The first 4 rows are patterns. Each new row is the sum of 2 different patterns, raised or lowered, with some noise. Before adding, each is slid sideways (what falls off one end comes back at the other) and multiplied by a number that may be negative. Names go in the order of the patterns.
(in the rows, 128 means zero)
Some rows, each with the names of its patterns after it:
[ 92 102 126 120 128 118 153  96 129 109 117 139  95 110 130 159 101 122
 152 115 142 127 158 109  99 104 122 163 131 133 130 125 142] : nafaz
[117  93 115 120 143 114  96 117 126 119 118 107 117 143 121 152 123 142
 126 127 114  95 146 122 149 137 137 156  99 109 127 131 141] : big
[122 157  98 108 130 133 156 143 115 122 159 108 147 144 109 159  92 154
 148 149 115 161 161 150 126 157 122 119 162 106  94 147 118] : Podo
[127 116 137 102  96 155 163 104 158 150  95 139 136 120 158 155 100  93
 109 133 119 150 130 121 103 131 154 145 141 128 147 164  92] : Dudav

New rows, each followed by the names of its patterns:
[150 186 170 133 133 188 162 119 174 125 134 134 146 144 176 140 103 159
 118 129 147 133 193 179 135 145 161 135 131 183 129 181 132] : nafaz Podo
[115 165 150 112 146 131 154 174 162 121 111 134 167 144 164 133 147 147
 153 162 161 157 153 166 160 118 127 136 142 123 118 170 190] : big Dudav
[105 152 128 144 189 180 118  83 120 140 133 163 131 160 137 147 173 159
 161 126 184 175 119 150 122 172 129 110 147 194 119 154 174] : nafaz Dudav
[140 132 100 149 122 104 164 119 158 103 165 162 153 132  72 149 122 151
 147 131 193 127 123 141 136 159 101 128 122 143 160 115 131] : nafaz big
[155 116 174 165 134 159 144 150 153 168 151 115 163 161 150 123 163 169
 175 155 107 147 116 146 132 135 168 166 169 133 148 131 116] : nafaz big
[ 96 133  88 111 155 113 124 109 163  88  99 104  98 168  94 138 131 124
 121 100 109 128 107 131 105 133 104 104  76 117 119  75 113] : nafaz Podo
[ 81 122 127 123 107 139  94 125 104  97 127  68 100 106 141  96 120 154
  92 126  96 132  89  69 116 119 143 115 107 121 134 134  92] : nafaz big
[119 151 106 126 128 108 102 131 147 123  92 115 100 105 118  77 118 122
 116 100 145 116  83  89 131 106 106 123 101 122 106 102 101] : Podo Dudav
[173 156 143 135 125 131 131 148  80 160 100 121 155 116 206  89 122  93
 135  94  74 141 152 109 136 127 111 191 178 125 126 154 137] : big Podo
[102 137 101 137 129 116 110 116 130 114 109 128 115 126 118 104  82 119
  99  93 145 107 100 112 107 129 138 113 111 120 113 140 126] : big Podo
[140  93 142 175 120 115 108  86 154 139 136 123  94  96 137 144 102 153
 106 120 162  69 155  96 109  87 122 108 111  87 142 108 113] : Podo Dudav
[127  42  88  86  92 107 126  77  42  97 124  76 127 102  72  95 117 119
 110  89  88 126 136  42 113  74  95  87  48 148 110  60 106] : Podo Dudav
[ 76  56  80  91 118  57  79 132  73 128  93 137  77  70  66  61 146  94
 116 109 102 130  38  55  91  88 104  78  85  53  89  92  74] : nafaz big
[110 118 110 149 121  95  79 117 116  82  92 127 115  98 116 146 148  96
  62 124  91  98 137  95 132 138  92 101 129 144 106 127 117] : nafaz Dudav
[ 90  99 102  90  81 100 108  78  67  84 117 109 100  79  88  84  77  91
  83  87  80  81  96 152  76 102  57  96 135  68  77 108 132] : nafaz big
[158 136 132 159 159 170  91 129 120 122 163  94  58 125 109 139 132  67
  97 124 115 132 118 104 138 142 132 134 151 106 147  80 110] : big Podo
[150 137 109 106 170 134 104 124 123 146 107 140 155 148 142 101 113 121
 102 126 100 152 143 133 152 108 134  84 143 113 116 153 126] : nafaz big
[120 148 110 144 142 152 102 136 179 145 160 135 173 156  90 126 125 171
 116 115 163 163 128 143 138 111 142 143 126 178 142 118 100] : nafaz Dudav
[118 100 167 121 135 142 100 129 154 148 124 141 136 100 135 124 145 109
 124 133 135 130 101 103 145 127 138 117 161 165 110 110 146] : nafaz Dudav
[147 179 152 161 163 163 146 166 175 171 186 162 197 188 153 166 157 165
 129 159 179 205 155 193 202 128 158 172 163 201 181 127 133] : big Dudav
[147 163 131 131 103 139 119 105 155 148 113 183 153 140 148 170 131 165
 151  85 134 124 166 144 169 175 110 101 145 167 171 143 109] : big Dudav
[114 187 187 165 184 199 129 120 165 143 125 188 149 145 149 139 168 172
 172 176 182 178 119 177 131 177 146 119 199 164 150 196 192] : Podo Dudav
[109 122 128  87 143 117 142 109 157 160  93 121 170 103 122 159 112 147
 149 113 113 138 149 152 134 116 133 118 128 163 113 138 106] : Podo Dudav
[117 168 173  99 144 154 157 162 171 134 111 141 156 153 162 134 125 120
 166 174 166 160 141 176 162  99 149 133 154 113 130 155 181] : nafaz Dudav
[128  85 173 158 129 123  95 120 163 141 107 137 120 129 152  98 169 108
 118 115 129 102  81 112 122 103 134 148 115 139 162  93 133] : big Podo
[110 108  95 137  86 117 105  69 139  71 136 122 126 109 116 120 123 105
 133  95  77 126  82  82 108  80  93 126  74  83  91 103 133] : big Podo
[ 96  96 137 127 110  99  88 127 123 146  98 144 107 111 123  76 155 100
 126 110 135 122  77  90 116 102 135 116  72 122 133 120 113] : big Podo
[167 159 104 135 128 133 102 168 138 107 122 124 150 119 155 153 165 161
  79 128 119 137 115  98 178 173 113 155 146 118 117 160 126] : nafaz Dudav
[149 113 132 154 134 140 184 131 136 153 130 209 135 137 122 171 148 127
 132 159 132 169 168 108 173 160 135 145 153 125 186 192 137] : big Podo
[125 156 182 156 167 132 173 141 148 128 132 180 161 159 157 140 161 140
 135 179 150 173 151 180 125 135 157 146 189 138 150 185 164] : nafaz big
[133 116 165 133 133 133 175 168 114  95 160 129 120 163 127 130 152 116
 103 162 152 151 117 145 114 139 158 143 135 101 112 117 118] : big Dudav
[137 133  69  77 140 101 134 149  89  81 127 146 163 145 110 131 180  73
 135 126 113 126  59 166 166 123 135 170 124 151 131 141 144] : Podo Dudav
[122 144 141 107  90 151 171 144 121 138 113 133 134 129 123  82 112  97
 124 108 106 175 105 134 102 133 137  76 119 156 100 107 139] : big Dudav
[138 160 145 149 171 117 136 173 162 113 171 153 156 119 173 155 150 170
 101 115 148 134 136 149 144 146 140 147 158 155 110 160 161] : nafaz Podo
[135 126 163 140 114 131  99  93 166 110  96 148 103 102 126 114 148 157
 108 152 155 128 145 145  99 129 117 149 169 161 133 190 134] : big Podo
[123  55 140 112 101 113  66 103 144 149  91  89 143 128 130 110 146 103
 104 100  88 145  88 117  98 108 122  94 118  94 106  89  90] : nafaz big
[189 141 168 153 146 195  80 159 145 165 106 139 190 191 116 191 159 104
 175 128 109 182 155 111 128  99 130 132 162 162 148 106 137] : Podo Dudav
[163  77 151 142 145 124 150 180 165 132 160 126 129 143 132 103 156 131
 119 176 116 112 110 154 156 125 129 117 159  94 159 165 132] : nafaz Podo
[115 127 174 207 133 164 174 134 165 162 139 180 195 138 152 147 176 154
 178 157 135 156 161 201 183 182 184 155 179 135 165 162 165] : big Dudav
[159 162 144 154 134 130 112 161 146 152 132 122 166 150 135  97 155 155
 115 166 123 147 112 156 158 140 156 106 150 140 149 162 107] : nafaz big
[120 129 131 148 161 125 124 149 198 130 177 173 159 173 161 169 111 155
 134 175 198 174 194 134 137 169 133 152 148 120 144 141 194] : nafaz big
[146 178 116 117 155 104 142 129 168 108  84  97 112 160 115 114 153 127
 148  88 119 140 107 105 133 129  83 147 105 114 142  77  95] : nafaz Dudav
[119  70 119 130 118 116 123 135 120 106 115  81 116 122 106  92 128 122
  89 110  85  97 120 102 105 107  93 115 121  72 113 119  86] : big Podo
[100 156 127  94  91  83 157 137 141 125 108 120 159 158 144 123 139 173
 160 100 137 122 154 115  84 153 129 117 131 141 100 146 163] : big Dudav
[125 133 151 167 161 162 144 138 171 201 145 148 159 153 175 169 144 156
 166 152 193 167 164 176 156 147 146 165 178 170 165 163 195] : big Podo
[104 111 101 188 153 139 134 121 154 140 127 146 115 153 155 165 114 149
 127 147 151  96 128 115 162  99 132 153 136 181 118 161 102] : nafaz big
[109 104  87 115  69 108  99 100 118  69 107 109 102 112  90  82  75 111
 112  96  83  82 116 102  91  66 106 110  80 123  85 106  77] : nafaz big
[132 111 126  86  69 156 144 118 150 145 117 107 110 112 146 151  92  65
  94 120 124 127  94 106  99 118 134 117 123 128 129 171  87] : big Dudav
[104 111  59  87 100 101 128  64  68  82  76  83 121  58  47  71  78 106
  82  47 106 109  76  95 114  92  87  33 121  80  82  95 103] : Podo Dudav
[ 82  67  97 106  90  93 115  67  77 110  45 125 120  75  42  90 112  91
  99 104  75  52 109  89  70 107  76  94 132  29  68  75  91] : Podo Dudav
[112 156 121 119 100 134  86 110 100 126 107 137 151  93 139 129 108 124
 107 129 156 136 122 114 115 140 144 137  94 145 130 119 139] : big Podo
[105  89 131 141  70  87  98 101 118 154 103 113  89  99 157 145 126 111
 119 139  84 115  86 133  78  71 151 133 108 129 124  67 132] : Podo Dudav
[138 149 147 138 179 168 192 200 118 133 185 139 187 160 109 169 115 198
 159 142 135 189 177 168 134 171 169 142 216 131 141 171 148] : big Podo
[ 58 132 116  65  85  93  53  75 126 103  96  94  63  91 102 137 122  77
 126  46 116 115 130  78 100 104  94  93 101  62 120 121  88] : Podo Dudav
[161 118  76  93 100 127 107 164  96 120  85 116 156 113 120 126 167 130
  87 143 102 140  98 121 126 126  83 145 172  99 136 130 112] : nafaz Dudav
[ 83  95 123  87  92 139 163 115 112 113  90 121 101 126 114 111  91 105
 128  92  94 150 134 117  92 128 143 115  87 140  93  96 154] : nafaz Dudav
[124  97  79 124  92 109 103  95  97 125 158 154  98 128 105  98 142 148
 113  88  87  93 125 104  61 159 103 116 119 117 171  74  73] : Podo Dudav
[121  81  96 103 120 121  90 163 133 109 136  97 151  77 135 101 138 107
  87 133 137  97  92 147 101 113 150  88 122  91 116 162 150] : nafaz Podo
[139 166 160 166 130 108 143 155 134 123 117 162 162 123 122 166 148 123
 163 157 176 130 107 184 135 119 139 153 141 128 129 111 159] : nafaz Dudav
[104 116 113 111 126 121 164 130 143 153 117  97 109 118 134 137  94 120
 118 141 123  73 104 122 111 119 103 135 120 118 137 116 144] : nafaz big
